The rows come from 5 hidden closed curves, with some noise, and rows from the same curve form a group. Each curve winds through 8 dimensions. The rows are also pushed far along 5 directions, which tell nothing about the answers.
In the rows, zero is written as 128.
Some rows, each with its group after it:
[123 134 140 123 110 128 142 118 156 133 111 141 125 132 148 197 119 125] => B
[107 105 140 118 149  97 125 125 147 122 113 137 143 119 142 154 116 131] => D
[110 129 118 114 112 184 168 118 155 124 112 118 132 138 112 143 115 180] => Z
[131 144 123 123 176 101  92 127  99  91 139 130 115 139 113 109 123  76] => B
[104 106 147 147 158  93 108 162 118  99 152 139 110 127 182 143 136 121] => B
[166 147 109 127  92 123 107 106 124 121 130 138 142 161  76 118 131 134] => Z
[104 149 120 121 154 164 134 126 145 122 124 118 100 116 142 137 113  74] => W
[140 145  90 133 133 137 120 121 128 133 130 104 149 139 100 113 127  97] => Z
[158 194 181 169 157 101 147 115 127 214 134  84 142 113 134 100 141 107] => D
[100 121 128 125 166 152 131 134 108  90 113 160 108 117  95 121  79  83] => B
[133 133 107 136 115 144 115 128 122  93 119 141 128 155  99 130  99 137] => W
[141  83 142 126  75  98 103 151  77 131 160 155 108 132 115  83 157 163] => B
[ 88 119 104 115 138 153 120 133 139 136 110 130 119 142 126 168  93  87] => W
[ 82 140 152 150 195 142 152 141 160 147 132  93 128  94 176 117 113 103] => B
[109 136 120 159 143 226 181 129 118 180 124 137 143 108 115 107  95 132] => Z
[148 145 139 122 104 120 156  99 153 150 105 118 156 122 135 165 134 171] => D
[110  68 150 132 125 138 123 141  88 128 142 164 130 104  95  54 108 170] => C
[145 129 115  83  81  99 109 118 125  79 112 130  92 146 124 165 139 116] => C
[116 123 158 141 152 104 143 127 165 174 125 115 158 108 183 171 141 137] => B
[116 134 138 112 126 119 143 127 145 139 119  96 126 131 159 158 140 153] => Z
[140  96 115 111 112 144 102 137  82 105 135 154 106 123  82  71 122 107] => D
[125 114 143 104 129  89 131 115 187  96 108 127 145 116 170 189 145 155] => D
[116 153 105 126 113 174 143 120 159 150  98 113 127 152 105 166  94  99] => D
[133 135 158 142 158  84  86 142 106 142 146 120 106 122  98  65 127  71] => D
[140 170 124 159  93 227 215 110 145 175 106 118 143 107 136 137 107 168] => W
[ 95 142 124 124 164 106 114 124 144 115 118 118 119 140 120 133  96  94] => D
[132 133 131 154 105 160 165 136 100 204 135 100 149 126 119  81 134 190] => W
[120 133 132 144 133 133 152 139 111 169 144 116 135 133 119  96 140 159] => W
[159 120 153 133 101  78 151 141 118 136 120  98 147 109 157 126 168 206] => B
[128 118 138 113 143  63 106 117 175 119 143 116 146 120 171 138 167 139] => C
[143  81 106  84  92  55  73 139 118  17 126 147  97 130  94 113 144 120] => Z
[109 102 157 153 157 190 167 137  99 151 132 164 139  96 130  95  97 149] => C
[ 57  75 141 131 179 144 131 155 140 139 138 149 125 100 160 114 107 127] => C
[172 120 125 114  90  94 130 127 127 111 125 137 133 115 125 132 171 145] => C
[108 103 139 115 144 114 126 134 117 125 114 113 131 110 141 139 115 128] => C
[110  69 155  94 143  88 101 147 163  60 128 141 111  95 201 180 157 122] => D
[151 120 126  80  74 107 124 125 138 107 109 141 106 156 139 210 171 163] => W
[143 148 107 116 100 155 136 123 132 122 116 112 110 129 122 136 130 103] => W
[111 162 125 151 167 157 146 127 127 177 133 106 137 139 101 105 110 103] => W
[145 140 141 137 108 150 166 125 104 174 131 143 132 123 154 161 147 152] => W
[125 150 144 168 181 164 151 115 136 177 138 133 159  98 120  89 109 100] => C
[132 102 133  88 124  96 109 146 148  93 135 110 108 133 170 144 181 150] => Z
[168 136  93  84  78  72  82 119  91 111  99  88 118 155  84 153 137  81] => C
[156 152 104 150  98 120 128 118 104 149 132 102 148 131 149 127 129 128] => W
[107 119 118 106 144 158 120 127 150 108 112 147 105 122 112 148 106  64] => B
[173 133 128 116 118 112  97 119 101 133 137 136 129 132 113 114 157  99] => C
[133 154 144 157 149 145 144 125 146 134 129 135 134 124 106 102 111 112] => D
[ 93 134 123 117 141 140 137 113 157 158 105 113 131 122 132 160  95  98] => C
[133 155 141 163 156 162 150 117 127 133 119 146 141 110 143 137  96 108] => W
[153 160 184 139 156  96 159 115 174 156 122 111 145  96 182 152 168 149] => D
[146 175 145 172 176  86  98 137 110 175 159  79 141 136 169 112 150  84] => B
[114 117  78 103  93 158 102 136 136  99 103 134 106 169  64 139  88  84] => D
[124 147 136 159 146 115 122 145 109 137 143 122 122 137 157 145 123 102] => B
[119 114 123 109 145 131  95 125 124 136 110 129 123 120 101 132 101  52] => D
[ 97 138 160 148 193 150 144 138 151 114 124 132 122 110 175 155 110 128] => B
[132 119 140 130 146  92 110 133 126 126 147 120 133 110 141 106 154 131] => C
[158 128 124 123 109 107 139 134 128  73 131 140 123 121 161 157 161 151] => Z
[131 167 115 109 102 173 152  91 176  98 100 133 119 149 123 191 101 124] => C
[178 209 116 152 119 105 151  94 126 149 118  86 152 130 137 161 134 104] => Z
[136  68 123  96 108  95  99 144 102  96 130 144 125 119 152 146 155 136] => D
[123 101 115 126  97 161 123 140 145  78 131 144 118 131 120 138 117 129] => D
[125 141 110 121 118 156 137 119 142 114 126 106 124 134 103 106 121 140] => Z
[137  99 138 127 110 126 101 146  79 115 147 164 104 131  95  80 133 133] => B
[148 138 119 104 119 139 147 119 102 142 105 108 129 124 106 127 138 144] => B
[156 108 146 137 148  51  75 127 113 159 172 125 155 107 157  77 185 122] => W
[151 138 148 150 167  70 102 124 106 148 161 132 147 115 145  97 161 104] => C
[145 165 111 156 107 180 150 117 119 144 131 136 130 134 121 126 115 126] => Z
[110 131 150 130 148 118 127 121 140 141 118 137 127 118 137 158 108 102] => B
[116 149 115 128 134 133 122 135 116 146 132  97 114 147 137 132 127 113] => W
[137 115 136  98 114  86 118 137 108  74 123 133  98 124 148 153 151 140] => Z
[135 110 131 135 142 125 127 128 135 107 136 152 143 112 124 109 133 128] => C
[143 108 117  99 117 121 107 132 149  74 139 127 117 128 128 114 169 151] => Z
[143 179 154 155 184 124 152 117 120 174 127 100 144  92 170 137 134  76] => Z
[148  89 128 108  81 145 119 129  96 108 134 165 121 143  65  82 137 183] => Z
[118 136 118 116 119 187 145 128 138 131 118 121 111 145 112 129 116 129] => Z
[146 121 151 126 119 115 118 137  95 120 139 147 109 126 133 119 150 146] => B
[146 129  96 140  96 164 135 123 119 130 112 145 145 131 115 143 104 112] => W
[135 103 104 129  86 113 114 122 119 126 121 139 148 134  99 118 113 144] => W
[101  83 130  92 105 112 125 128 146  79 114 149 110 125 135 148 114 154] => C
[159 139 110 109 100 115 123 110 140 107 113 127 134 139  94 122 139 139] => D

New rows. What belongs after each?
[ 96 125 150 156 201 135 120 141 162 142 149 128 143 118 194 158 126  88] => D
[117 101 101 134 125 165 117 141 111 115 124 158 125 123 104 107  96  95] => W
[117 129 111 106 152 105 105 131 154 115 109 107 132 143 153 191 129  89] => B
[153 152 127 154 157 114  90 113  98 167 149 138 149 133 119 106 126  69] => W
[185 157 117 116  52 119 100 120 130 131 116  98 112 161  94 157 148  97] => D
[132  70 118  88  80  57  74 147  88 112 147 138 107 142 109 104 168 150] => W
[158  60 112  86  24  57 100 144  95  81 135 152 118 146 127 139 181 224] => W
[142 145 129 134 101 142 155 125 103 124 125 129 114 114 142 134 126 137] => W
[ 97 130 141 153 175 102 138 132 122 164 146 125 139 103 148 102 118 103] => C
[114  99 162 114 176  96 135 143 139 109 123 127 131  88 205 171 151 121] => C
[149 104 161 119  84 131 159 144 131  86 127 149 103 105 161 146 162 187] => D
[111 118 106 136 126 146 121 135 144  67 139 142 118 130 148 126 112 135] => W
[116  96 130 115 150  95  95 126 100 115 144 141 132 122 123  94 125 131] => D
[135 150 111 120 109 128 130 107 158 131 124 104 133 133 108 113 129 123] => C
[146 144 121 100 117  70 119 131 146 110 126 102 121 154 160 190 180 132] => W
[164  97 118 141 116  67  87 144  80 153 155 115 155 111 142  69 169 123] => W
[139 116  82  86 117 140  82 137 120  80 125 126 103 164  85 130 141  78] => Z
[128 118 130 127 123 148 125 132 119 153 125 138 130 133 138 153 128 118] => D
[ 90  88 146 152 143 112 133 163 137 115 127 128 127 104 147 116 105 139] => B
[111 149 109 116 125 168 133 123 132 112 121 127  92 129 118 138 106  78] => W
[137  96 106 117  64 122 141 141  94 150 128 136 132 144  94 116 143 178] => W
[157 153 105 128 109 115 145 115 157 124 109 103 149 117 158 178 148 118] => Z
[163 169 129 134  96 145 166 117 107 181 116 101 130 121 148 155 149 130] => W
[ 80 120 145 152 160 196 157 119 136 142 142 152 128 110 114  71  75 144] => C
[138 114  92 115  99 114  76 140 147  68 121 153 113 175  75 150 115  76] => D
[118 104 138 136 122 166 143 137 109 175 127 143 137 120 123 116 118 145] => D
[143 136 166  98 125 122 178 117 161 128 112 113 125  94 203 187 183 188] => B
[102 168  93 105 172 137  93 120 163  89 107 120 101 172 100 191  92  20] => W
[124 114 118 137  92 172 149 145 107 150 125 134 122 137 113 120 121 158] => B
[155 110 116 119 101  77  84 143  84  92 137 149 108 144 101 121 141  91] => B
[151 134 144 142 147 101 120 127 121 108 131 138 137 109 162 135 138 118] => W
[105 120 117 110 118 187 139 134 129 121 117 131 104 147 102 125 106 129] => Z
[100  95 156 145 149 113 120 141 109 159 147 148 131 108 123  86 113 128] => B
[116 122 125 145 144 119 117 123 131 153 155 145 146 135 127 102 129 130] => C
[132 141 125 123 116  89 122 112 131 141 124 113 138 130 140 156 133 121] => W
[115  83 174 126 150  90 111 150 184  73 142 172 121 116 180 160 159 159] => D
[127  91 129 122 124  95 138 159  78 118 135 111 126 105 127  74 147 170] => B
[137 140 134 155 150 109 115 131 115 139 143 110 150 132 134  93 130 143] => W
[128 145 112 130  74 212 175 113  90 149 122 136 110 141  53  78  93 179] => B
[137 127  90 105  91 149 140 124 101 123  99 117 132 152  77 134 113 149] => B
[107 166  93 129 172 142  94 122 135  88 134 111 111 165 110 136  94  53] => B
[122 117  95 111 121 138 113 125 139  96 122 133 133 160  88 136 115 121] => Z
[147 132 104 101  89 110 104 112 146  94 128 121 120 148  99 116 139 128] => C
[143 138 152 163 163  91 113 128  90 174 171 115 152 110 135  60 155 133] => C
[137 120 127 144 135 132 132 126 113 140 144 132 146 119  93  48 129 150] => D
[122  76 125 113 116  97 100 147 156  62 141 133 125 119 153 132 150 140] => D
[ 86  83 133 116 138 134 125 127 164  89 133 161 129 121 133 119 106 156] => C
[150 129 156 127 139  50  84 138 138 157 138  73 130 108 138  98 166  78] => D
[100  74 113 110 135 103 100 153 126 107 133 144 124 131 111 111 127 123] => W
[100 122 190 181 186 133 165 150 163 146 163 148 144  93 234 147 151 172] => B
[150 162 111 131  91 136 152 125 124 144 113  82 123 132 114 126 131 129] => B
[143 152 154 161 110 143 191 131 116 157 142 115 134  96 188 118 154 202] => Z
[151 133 153 158 110 135 128 140 113 183 157 109 140 129 148 104 162 150] => D
[104 157 105 141 165 153 119 111 144 156 116 114 144 134 125 157  88  65] => Z
[176 137  85 112 100  41  48 115 104 151 125  85 152 156  90 117 149  59] => W
[134  96 142 122 135 142 137 132 135 121 127 142 150 116 162 149 146 167] => C
[120 109 142 106 111 115 130 125 135  94 131 140 110 124 148 132 135 158] => C
[137  95 133  87  97  79 108 128 164  64 143 147 111 134 169 168 185 167] => B
[142 136 147 133 124  87 158 127 137 196 132  92 162 116 179 157 179 171] => W
[151 164 135 123 109 134 160 109 141 161 107 100 131 115 120 141 138 127] => W
[152 102 113  85 119  35  62 125  94  80 141 122 124 142 138 129 169 120] => D
[142 135 121 118 121 119 108 115 132 111 132 163 124 145 150 189 141 102] => W
[126 103 135 129 135 131 112 124 144 130 140 162 140 115 135 121 135 130] => W
[111 117 121 106 123 129 105 135 114 111 125 149 100 156 110 154 119 117] => W
[125 145 111 140 150 174 153 124 149 143 130 110 147 124 132 124 129 123] => Z
[132 172 128 119 145  78  99 116 136 140 114  93 118 151 112 143 119  73] => D
[141 118 131 111 128  61 116 125 173  81 116 121 147 125 176 187 159 145] => W
[112 121 144 111 145  86 115 118 144 132 128 113 132 120 155 134 128 122] => C
[135 168 110 113 110 112 138 113 140  92 106 140 107 152 150 230 127 100] => C
[119 147 116 138 119 138 143 129 124 140 142 128 113 133 129 121 135 133] => C
[135 171 116 147 152 112 127 111 119 123 126 109 136 126 120 129 105  82] => Z
[156 114 121 121 130  69  84 134 110 118 150  90 145 125 123  82 169 131] => C
[125 154  91 133 124 202 123 111 128  66  93 181 107 150  73 170  44  52] => W
[105  86 155 119 149  76  93 159 167  89 135 112 107 102 154 116 145  99] => D
[ 81  95 123 128 185 128  88 148 148 124 130 141 128 127 137 136 101  64] => B
[145 144 144 142 106 154 178 124 132 189 149 111 139 107 154 104 174 185] => W
[ 64  85 147 154 222 121 100 160 130 165 153 124 145 100 155  80 107  88] => B
[126 108 129 127 128  91  92 138 134 120 167 126 123 133 142  92 164 127] => B
[130 103 132 127  93 128 142 147  88 140 153 124 106 105 127  59 158 169] => W
[122 142 147 124 154 125 130 137 114 134 126 126 108 138 129 140 131 119] => W
[117 126 121 105 153 112 105 124 146 122 133  92 131 140 126 122 143 119] => Z
